The rows are grouped in 4 ways, from coarse to fine. Each group lies inside one group of the grouping before and may be the whole of it. The rows also spread widely along 14 directions, which tell nothing about the answers.
In the rows, zero is written as 128.
Some rows, each with its group in each grouping after it:
[118 140 108 105 121 135 120  74  69 119 103  84 139 148 141 148  87 107
  92 121 106 145  93 162 148 100 104 115 131 129] => Boba gepog Z_395 Z_323
[156 134 144 131 125 124 123 112 128 127 126 116 126 115 142 127 125 149
 140 153 143 162 160 150  88 113 162 116 136 126] => limeg Kif Z_838 Z_626
[141 121 141 158 123 130 135 117 198 136 161 208 121 139 117 138 166 148
 116  91  99  84 176 129 126 171 121  89 162 112] => lito defo Z_91 Z_184
[164 110 135 147  90  95 166 139 125 105 135 127 127 121  92 127 101 139
 155 118 149 102 156 113 139  98 123 140 159 115] => lito mip Z_668 Z_577
[ 99 174 135  89 174 142  92 122  84 144 150 117 163 134 180 156 113 134
 136 117  58 174 157 156 225 138 164 153 190 134] => rizub Munum Z_781 Z_80
[117 133 135 183 140  90  60 146 144 161 153 149 140 139 135 140 142 174
 105  98 120 138 180 107 159 151 187 181 168  65] => limeg nomir Z_319 Z_985
[122 156 125  80 135 174 165 117 160 112 125 139 137 144 120 129 137 106
 139  72  73 106 158 165 130 163 107  51 119 146] => rizub deseb Z_433 Z_650
[147 116 150 100 131 137 134 132 127 137 110 118 111 100 165 119 127 114
 145 184 143 140 117 124  81 121 162 132 133 145] => Boba Nol Z_67 Z_238
[110 179 127 144 112 128  69  90 110 154 194 134 118 143 119 135 118 156
 120  92 120 151 138 152 173 145 131 144 109  83] => Boba Nuf Z_408 Z_258
[ 78 122 109  84 150 135 122 147  83 156  97  99 121 160 168 110 113 117
 104 132 136 117  86 108 167 137 139 173 139 117] => rizub Munum Z_737 Z_47
[129 138 136 144 121 117 133 107 104 126 149 147 138 135 136 128 101 135
 123 134 135 115 117 146 144  90 112 126 133 130] => lito defo Z_994 Z_185
[146  98 125  85 102 127 127 141  97 130  93 120  66 121 102 112 125 111
  67 115 170 102  92  91 214 123  65 169 229 163] => limeg Kif Z_263 Z_85
[124 143 117 110 119 115 141 138  97 115 120  87 146 147 104 132 103 133
 139  91 122 144 158 132 156 123 124 138 143 121] => rizub Munum Z_781 Z_492
[124 163 105 104 118 162 140 140 130 137 152 127 127 155 101 123 128 111
 143  80 116 123 138 126 138 161 103 114 108 127] => Boba Nol Z_960 Z_275
[125 164  93 110 119 149 157  99  94 119 143  92 149 162 115 137  97 116
 145  94 108 139 125 156 144 130 106 106  97 119] => Boba gepog Z_977 Z_424
[157 146 129 181  70  92 129 192  81  99 161 136 165 136  40 139  83 126
 163 137 191 176 156  90 108  82  68 160 129 172] => lito defo Z_94 Z_347
[107 160 113 123 134 130 141 130 122 120 140 121 166 151 131 141 118 126
 170 129  81 154 160 149 112 128 135  87  89 125] => lito defo Z_94 Z_831
[123 147 157 154 145 115 151 135 134 118 159 175 140 133 119 106 128 142
 132 123 127  88 155 141 175  74  87 116 152 147] => lito defo Z_994 Z_590
[148 135  99 122 102 122 153 124 133 113 120  86 117 141  72 124 123 127
 137  84 149 134 135 123 108 142 102 121  98 119] => rizub Munum Z_737 Z_304
[175 139 118 127 145 148 119 139 169 130 135 112 150 107 139 152 119 126
 150  73  91 143 154 129  98 183 211 142 129 103] => rizub Munum Z_781 Z_492
[ 93 168  87 163 171 147 105  45 115 165 149 152 160 202 173 155 153 159
  66  88  94 135 113 181 126 163 129 112 100  86] => lito defo Z_94 Z_347
[172 150 188 190 150 107 163 107 150 103 155 177 165 112 132 109 125 169
 139 139 160 111 188 182  88  29 127  99 137 146] => lito defo Z_94 Z_347
[124 198 123 150 114 144  96  83 120 120 193 162 180 151 111 173 103 135
 139  63  50 157 181 194 164 134 106  75 114 117] => lito mip Z_668 Z_577
[116 134 140 120 124 108 105 111 110 135 137 113 131 122 148 145 115 138
 145 146  91 147 156 131 156 126 160 134 157 104] => Boba Nol Z_67 Z_238
[102 141 175 108 123 116 104 163 125 156 168 145  86  99 158  75 128 147
 176 196 155 130 141 118 168 103 154 149 123 123] => limeg Kif Z_263 Z_85
[159 132 114 168 127 102 137 123 170 118 127 117 111 132  74 119 176 157
 138 118 144 149 179 113 108 145 111 116 126 118] => limeg Kif Z_263 Z_85
[115 130 150 148 127 107 106 117 117 136 148 132 116 105 146 119 119 126
 151 197 131 144 110 121 121  97 130 137 106 128] => Boba Nol Z_67 Z_238
[160 180 162 122 165 134 115 137 123 143 136 123 139 124 141 111 162 167
 114 120 180 166 190 168 109  98 147 151 150 146] => lito mip Z_668 Z_577
[ 96 160 148 127 178 112  68 122 109 143 120 102 147 122 169 124 121 148
  98 115 108 149 142 152 174  93 168 164 140 103] => rizub Munum Z_737 Z_304
[188 143 151 103 114 164  99 149 180 129 112 150  73  94  77 108 176 114
  75  89 178 142 143 129  95 153  76 107 154 190] => limeg Kif Z_263 Z_85
[137 136 137 156 147 116 142 174 134 139 170 164 134 126 125 114 138 140
 159 148 148 117 141  91 159 124 127 169 155 142] => lito defo Z_994 Z_185
[130 148 157 117 173 135  97 126 156 145 135 132 103  99 151 106 151 134
 105 116 122 121 125 141 163 125 142 146 138 132] => rizub Munum Z_781 Z_492
[122 152 105  87 154 131 103 180 153 125  82  85 110 137  73 122 172 114
  81  46 111 125 153  98 174 159  91 138 151 144] => lito defo Z_994 Z_185
[137 114 201  15  81 141 104 100 149 130 111 117  53  61 167 115 103 112
 123 125  90  96 152 174 163 120 171  73 181 121] => Boba gepog Z_977 Z_424
[144 134 146 115 124 133 177 136 154 135 140 135 127 137 137 106 149 153
 178 141 143 119 191 136  76 140 162 103 123 116] => Boba Nol Z_67 Z_238
[ 95 153 129 167 124 130 165 125 134 151 194 179 167 175 165 109 122 161
 205 172 131 124 158 153  59 132 168  94  42  91] => lito defo Z_94 Z_347
[141 133 143 156 145 108 104 197 142 111 119 104 151  93 115 108  99 122
 164 140 127 139 150  96 119  86 171 160 111 121] => limeg Kif Z_838 Z_626
[121  84 144 134  73 113  86 147 183 145 146 183  71 110  97 128 137 117
 115 113 117  91 121  81 136 198 121 125 142 108] => rizub Munum Z_781 Z_80
[108 145 155 151 136 151  74 142  41 129 127 184 167 136 151 128  57  85
  44 141 171 133  45 143 157  45  53 173 158 205] => rizub Munum Z_781 Z_80

New rows. What belongs after each?
[186 139 151 149 100 114 171 103 122 117 155 132 132 121 121 118 110 162
 156 129 184 124 165 163  87  84 143 128 130 118] => lito mip Z_668 Z_577
[101 112 171 107 147 146 106  98 137 145 109 170  95 112 189  95 118 112
  69 145 131  73  69 162 133  93 123 113 124 136] => rizub Munum Z_781 Z_80
[132  79 155  67  68 100 139 143 120 134 107 128  66 111 128 117 116 131
 125 144 151  90 136  99 159 136 136 134 202 123] => lito defo Z_994 Z_185
[125 132 139 115 126 128  99 100 113 137 138 137  84 114 119 122 122 118
  76 109 135 114  82 131 202 122  74 148 161 147] => rizub Munum Z_781 Z_492
[151 142 125 133 125 168 175 101 134 118 143 166 141 146 123 123 111 105
 121  97 126  89 115 156 106 110  86  86 121 150] => Boba Nol Z_960 Z_275
[162  93 115  68 118 127 183  88 101 119  85  70  91 112 153 128 101 116
 129 139 139 114  88 130 145 119 145 141 173 131] => rizub Munum Z_737 Z_47
[ 98 133 143  87 112 128  65 125 166 153 163 141  83  98 137 142 137 121
 146 112  46 136 142 120 193 204 159 114 137 100] => rizub Munum Z_781 Z_492
[134 148 123 136 134  68 140 148 119 108 138  61 141 115  97 129 127 160
 200 143 112 167 190 110 161 101 160 150 128 101] => lito defo Z_994 Z_185
[119 205 141 189 202 138  88 198 126 132 173 127 208 115 139 109 109 123
 177 136 117 165 149 124 117  72 165 177  59 135] => Boba Nol Z_67 Z_238
[140 141 125 174 125 116  69  48 132 147 169 135 108 107 145 155 119 136
 103 133 103 141  85 145 139 135 139 141 107  90] => Boba Nol Z_67 Z_238
[132  87 148 107 166  85 143 171 151 133  59  86 112 115 159 104 166 153
 124 161 152 117 167  92 102 115 199 163 173 106] => lito defo Z_94 Z_831
[127 112  87 178 166 117 146 176 106 123 112 115 202 154 148 151 107 115
 171 164 116 166 121  81  82 145 180 180 120 126] => rizub Munum Z_781 Z_80
[111 157 157 131 173 100  68 208 157 144 107  93 128 108 123  88 154 150
 119 111 153 135 167 103 124 103 181 183 101 103] => lito defo Z_94 Z_347
[126 113 121 155 100 110 130 133 126 107 144 148 146 119 114 145  71 102
 143 117  84  94 100 113 154 104 118 120 120 114] => lito defo Z_94 Z_831
[142 142  84 138 216 151 153 111 115 146 110 108 173 167 178 151 157 140
 105 106 106 151 126 129 144 168 167 175 175 127] => rizub Munum Z_781 Z_492
[155 109 133 141 114 105 168 119 136 134 132 106  80 105 132  80 129 137
 165 193 206 105  80 118  70  92 139 150  56 109] => lito mip Z_668 Z_577
[163 122 105 144 128 153 103  94 111 134 101 145 105 144  99 142 135 103
  11  78 181 128  53 126 122 144  43 156 161 176] => rizub Munum Z_781 Z_492
[134 133 132 152 130 125 128 126 126 141 147 139 144 139 143 121 107 144
 133 116 149 121 131 132 107 125 160 151 116 103] => rizub Munum Z_737 Z_47
[131 129 124 142  95 107 149 139  95 124 154 120 122 140  94 112  89 134
 142 110 156  93 124 103 176  98 100 165 142 107] => Boba Nol Z_67 Z_238
[112 143 102 142 145 128 186 144 176 103 128 134 144 152  85 115 157 114
 175 120  83 111 153 123 103 132  80  58  61 140] => lito defo Z_94 Z_831
[103 142  95 161 175 130 144 105 128 137 122 136 168 187 139 134 147 148
  99  84 107 116 144 139 140 144 122 130 132 102] => rizub Munum Z_737 Z_304
[ 89 161  99 114 140 129 112 114  97 154 133 108 127 175 136 124 141 142
 108 116 133 142 117 139 143 145 114 138  99 112] => lito defo Z_994 Z_590
[149  89 141  98  71 139 165 142 164 137 139 180  64 129  90 111 149 122
 124 114 167  84 136  96 126 181  80 108 175 152] => rizub Munum Z_737 Z_304
[173 148  77 163 206 166 173  97 194 143 116 122 147 161 149 121 197 155
 119  81 120 123 149 144  70 187 173 117 103  99] => limeg Kif Z_263 Z_85
[124 138 124 151 112 140 126 150 178 117 153 178 162 134 112 147 118 109
 162 103  64 119 158 130  83 158 136  68  83 124] => lito defo Z_94 Z_831
[126  94 146  82  85 157 152  98 145 120 120 202  91 130 120 150 134  86
  99 126  71  83 128 130 165 160  48  49 213 181] => Boba Nol Z_67 Z_238
[ 89 148 144  70 136 139 110 205 130 148 121 108 124 128 142 108 156 113
 188 189 122 186 179 104  91 166 162 118 101 150] => Boba gepog Z_977 Z_424
[149 107 154 144 134 120 119 136 169 103  99 146 135  92 121 137 120 103
 117 122  84 102 144 120 114 104 132 102 156 138] => Boba Nol Z_67 Z_238
[182 142  98  84 135 121 204 113 135  89  83  34 126 118  95 126 134 127
 171 108 127 148 155 146  90 110 136  96 109 138] => lito defo Z_994 Z_185
[142 144  92 107 126 128 137 104  69 102  91  57 152 142 116 153  89 116
 125 124 112 180 124 146 138  98 113 122 142 143] => limeg Kif Z_838 Z_626
[171 144 158 145 129 143  67 148 146 125 128 137 141  79 128 133  86 105
  96  87 142 136 109 138  93 103 159 154 119 141] => rizub Munum Z_737 Z_47
[113  64 119 111  44 116 132  62 115 132 122 172  88 147 148 157  95 120
 113 154  88 100 106 131 139 170 119  73 179 100] => limeg Kif Z_263 Z_85
[131 139 151 102 164 140 111 133 168 140 116 122 117 110 158 120 163 137
 126 121 113 132 158 138 114 161 181 122 138 118] => rizub deseb Z_433 Z_650
[133 147 122 107 178 134 164 128 152 120  83  75 146 141 142 102 154 142
 138 108 130 137 164 158  69 122 166 107  85 116] => rizub Munum Z_781 Z_492
[142 140 159 146 134 101 133 105  93 109 152 127 157 107 144 141  87 142
 158 156 114 157 154 156 160  69 139 135 166 140] => rizub Munum Z_781 Z_492
[106 120  99 145 144 113 151 113  74 131 110 110 156 168 161 123  88 130
 106 134 144  98  77 128 140  85 133 161 120 102] => lito defo Z_994 Z_185
[141 164 152 141 185 142 123 107 146 140 138 154 139 133 145 123 173 154
  99 116 137 150 168 162 131 119 115 124 161 160] => rizub Munum Z_737 Z_47
[126 119 110 118 130 116 138  93 136 130 128 106 100 123 124 134 135 126
 139 134 102 132 111 121 158 149 120 123 129 118] => rizub Munum Z_737 Z_47
[113 109 127 191 120  84 144  82 139 128 165 168 129 142 135 138 130 154
 150 170 104 111 127 126 133 115 120 107 116  96] => lito defo Z_94 Z_831
[127 123 116 112 110 135 135 133 107 127 113 125 122 144 125 119 107 121
 114 115 134 118 121 125 149 125 115 128 153 129] => limeg Kif Z_263 Z_85
[121  94 152 118  58 127 154 173 184 136 162 181  51 100  95  67 118 101
 178 159 166  43  86  89  99 137  98 101  47 117] => lito mip Z_668 Z_577
[120 120 134 105  57 144 146  82  87 137 155 174 117 157 136 149  96 119
 132 155 129 130 124 149 110 145  88  82 152 145] => Boba Nol Z_67 Z_238
[140 108 128 159 116 133 121 184 145 147 154 171 129 121 125 124 118 112
 156 154 159 131 109  71  89 165 146 169 120 140] => rizub Munum Z_737 Z_47
[181 123  66  76 115 114 188 133 121 131 102   8  88 135  89 139 175 141
 203 149 161 201 161  77  86 207 169 163 133 112] => Boba Nol Z_960 Z_275
[125 153 121  83  82 136 128  92 103 156 144  85  94 150 134 111 116 150
 140 116 167 138 131 156  90 151 154 125  79  82] => Boba Nol Z_67 Z_238
[107 126 156 126 112 130 137 137 146 115 142 163 123 119 125 106 108 116
 155 141 103  94 142 135 126 101 119  85 110 124] => Boba Nuf Z_408 Z_258
[160 115 123 134  57 117 116  78  82 131 148 131 121 137 121 169  83 131
 118 127 146 154 124 134 111 139 131 137 173 113] => Boba Nol Z_960 Z_275
[141 138  95 116 180 147 135 143 135 130  82 100 163 146 154 147 151 118
 108 115 111 152 132 126  86 150 163 138 137 136] => lito defo Z_91 Z_184
[128 134 123 168 142  62  89  58  88 119 113  69 122 126 129 139 121 176
  93 133 122 160 143 150 196  71 138 162 170  78] => limeg Kif Z_263 Z_85
[199 121  82 167  83 152 182 106 168 105 120 145 139 158  64 145 130 114
 115  63 163 109 122 137  12 165  91  85  76 129] => lito mip Z_668 Z_577
[122 130 120 195 133 105 127 126 123 131 185 178 151 135 129 141 110 132
 154 154 110 116 109 104 163 117 114 147 127 122] => lito defo Z_994 Z_185
[ 89 174 130  82 178 152 106  82 124 163 122 114  88 156 153 100 189 147
  72 115 137 147 121 174 157 149  89 113 113 142] => rizub Munum Z_781 Z_492
[155 114 132 168 121  88 139  60 200 105 142 112  91  76 116 127 132 136
 170 152  81 106 110 147  95 107 152  74  49  82] => lito defo Z_94 Z_347
[123 150 120  87 148 153  82 142 117 149 146  87  74  64 158 110 117  82
 174 218 114 181  37 104 154 132 137 154  68 163] => limeg Kif Z_838 Z_626
[165 123  76  71 130 187 200  61 110 135 123 123 112 146 171 153 118  95
 127 126 105 113  54 154 120 174 120  96 138 155] => lito defo Z_994 Z_185
[118  97 180 104 107 116 101 130 130 124  97 128 102  84 168 102  81 104
 111 162 130  87 100 140 109  72 163 116 120 112] => Boba gepog Z_977 Z_424
[125 149 139  61 108 147 140  99 110 115 106 102 104 141 108 121 116 125
  85  56 126 102 143 170 178 122  87  95 164 136] => rizub deseb Z_433 Z_650
[132 167 142 167 151 148 134 171  95 127 147 184 186 167 119 111 125 140
 111 121 173 147 172 139 130  84  81 139 167 182] => limeg Kif Z_263 Z_85
[145 115 117 150 102 121 195  94 127  92 135 141 140 136 101 131 103 113
 172 153 120 124 119 144  92 104  81  74  97 152] => rizub Munum Z_781 Z_80
[117 163 112  99 139 110 157 101 109 122 129  80 122 147 113 132 161 149
 165 154 113 183 168 149 139 125 103  96 116 141] => lito defo Z_94 Z_831
[159 165  56 138 123 140 189  85  96 112 143  82 158 172  93 158 130 126
 173 122 124 184 126 148  94 151  92 106  78 138] => lito mip Z_668 Z_577
[133 137 158 179 132 118  76 173 116 133 152 178 142 108 122 120  98 114
  93 138 165 120  92 104 139  76 103 177 133 157] => lito defo Z_94 Z_831
[108 118 143 130 116 140  85 151 117 158 149 173 118 123 158 129 108 106
 115 155 124 114  92  97 140 146 137 159 144 130] => Boba Nol Z_67 Z_238
[133 138 127  83  95 151 137 123  93 117 120 138 125 138 117 139  93  99
 103  94 116 112 116 150 168 114  78 108 164 158] => lito mip Z_668 Z_577
[129 132 129 156 154  80 159 120 148 101 144 102 131 104 113 123 125 141
 182 143  78 111 148 118 188  81 132 124 123 105] => lito defo Z_94 Z_831
[153 109 100 126  98 140 168 149 144 132 131 143 117 158  97 132 147 134
 153 127 145 138 163  94  94 191 119 113 154 135] => limeg Kif Z_838 Z_626
[ 47 122 121  93 102 125  97 141 150 147  93 113  87 161 117  87 139 108
 105 109 112  82 112 119 100 149 111  84  40  76] => Boba Nol Z_960 Z_275
[102 151 142  54 178 174 126 151 153 147  86 104 108 117 175  81 147 102
 114 122 127 111 105 155  98 127 151 108  75 143] => rizub Munum Z_737 Z_304
[ 86 127 154 121  94 123 137 152 117 136 171 184 138 152 133 120 105 133
 170 145 109 116 166 126 151 139 117 103 140 130] => rizub Munum Z_781 Z_492
[159 160 111  72 123 166 111 130 118 139 107  92  74 121  93 107 138 101
  60  61 178 116  74 136 155 134  69 155 121 158] => lito mip Z_668 Z_577
[144 139 102 143 169 138 125 116 118 143 111  91 103 126 130 105 146 112
  94 140 177 129  55 109 114 112 107 177  93 135] => Boba Nol Z_960 Z_275
[158 142 118 137  68 157 159  79 115 143 215 181  95 147 103 129  99 136
 140  93 155  94 104 139 162 157  87 124 138 116] => Boba Nuf Z_408 Z_258
[116 138 132 119 141 114 134 113 112 128 119 119  99 130 122 106 144 129
 107 145 145 116 110 136 171  90  76 133 130 141] => lito mip Z_668 Z_577
[160 143 131 106 136 147 140 121 133 130 122 122 132 122 147 130 123 128
 124 109 135 125 132 152  98 128 156 122 132 135] => lito defo Z_994 Z_590
[141  96 140 117 107 111 151  98 149 113  85 124 101 137 110 127 150 140
  90 110 148 104 154 136  96 140 114  94 164 121] => rizub deseb Z_433 Z_650
[143 120 123 127 185 142 129 129 162 144  85 111 115 119 162 113 172 119
 103 144 137 123 110 114  77 139 163 143 122 126] => Boba Nol Z_960 Z_275
[ 94 121 155  94 124 151 128 144 109 143 103 157 134 144 190  92  99 121
 118 159 141 103 122 156  94  98 156 102 120 129] => limeg Kif Z_263 Z_85
[100 162 100 122 124 120  90 131  69 145 142 100 132 164 116 130 111 143
 106  99 129 156 130 121 214 132 108 173 157 110] => limeg Kif Z_263 Z_85
[134 144  88 104 124 130 142  87 114 115 110  68 134 141 114 158 119 116
 142 104  75 153 134 139 135 150 128 105 120 110] => Boba Nol Z_67 Z_238
[166 157 132 136 124 135 119 140  99 127 140 144 151 134 111 153 136 133
 114 140 171 192 154 132  99 122  99 144 173 187] => lito defo Z_91 Z_184
[136 123 113 175  81 128 152 125 120 117 172 151 146 129 110 125  62 104
 184 151 144 121  79 120  71 113 117 118  41 121] => rizub Munum Z_737 Z_47
[141  76 121 139 109  94 176 149 149 115 104 129  91 127  87 116 163 123
 153 182 161 131 130  71  99 152  87 126 147 156] => rizub Munum Z_781 Z_492
[118 117 121  88 104 155  95 193 118 131  65 129 115 148  98 119 133  91
  70 113 161 146 125  97  87 152  84 121 148 178] => limeg Kif Z_838 Z_626
[111 133 108 201 162  97 110  96  70 128 150 138 171 142 162 150  84 129
 106 169 122 131  62 124 177  62 115 184 136 118] => lito defo Z_91 Z_184
[116 141 161 167 164  76 100 165 186 134 145 111 149 108 133 108 153 181
 185 123 103 139 228 118 118 126 225 147 109  58] => rizub Munum Z_737 Z_304
[166 105 103 150 174 128 173 109 124 119 104 106 127 119 141 133 141 111
 122 165 139 128  88 103 130 117 120 157 159 149] => Boba gepog Z_977 Z_424
[126 123 147 162  87 109  99  93 106 128 139 155 130 136 124 141 103 130
 108 150 145 141 128 143  87 101 110 111 126 121] => Boba Nol Z_960 Z_275
[103 168 136  84 174 137 157  98 108 123 111  97 133 147 146 108 147 139
 125 122 109 143 155 180 161  97 102  95 130 150] => rizub Munum Z_781 Z_492
[122  98 105  96  65  95 161  76  99 110  94  77 111 136 133 150 107 120
 179 208 120 175 118 145  35 133 140  64  76 119] => lito defo Z_994 Z_590
[144 113 108 111 106 155 152 121 102 126 126 141 109 139 117 135 109  93
 105 129 158 115  63 108 134 153  78 139 149 167] => rizub deseb Z_433 Z_650
[119 100 129 139 111 123 151  94 182 153 162 186  89 140 140 134 191 145
 174 197 112 150 154 118  66 218 129  72 111 129] => rizub Munum Z_781 Z_492
[156 165 178 158  88  92 122 128 106 111 199 160 134 109  84 126  94 163
 155 113 154 132 190 150 188  61  94 135 173 142] => lito defo Z_994 Z_590
[137 141  90 136 150 148 130 147 126 141 105 105 148 152 134 125 129 119
 114 105 144 141 109 123  83 143 150 146  93 117] => limeg nomir Z_319 Z_985
[124 126 114 108 145 145 123 173 160 151 108 135 111 144 127 109 160 120
 103  96 143  99 120  96 112 173 138 145 123 125] => lito defo Z_994 Z_185
[163  59 164 166  71 132 140 184 142 135 137 218 120 119 136 109  80 115
 115 139 202  52 103  73  66 125 159 168 173 120] => Boba Nuf Z_408 Z_258
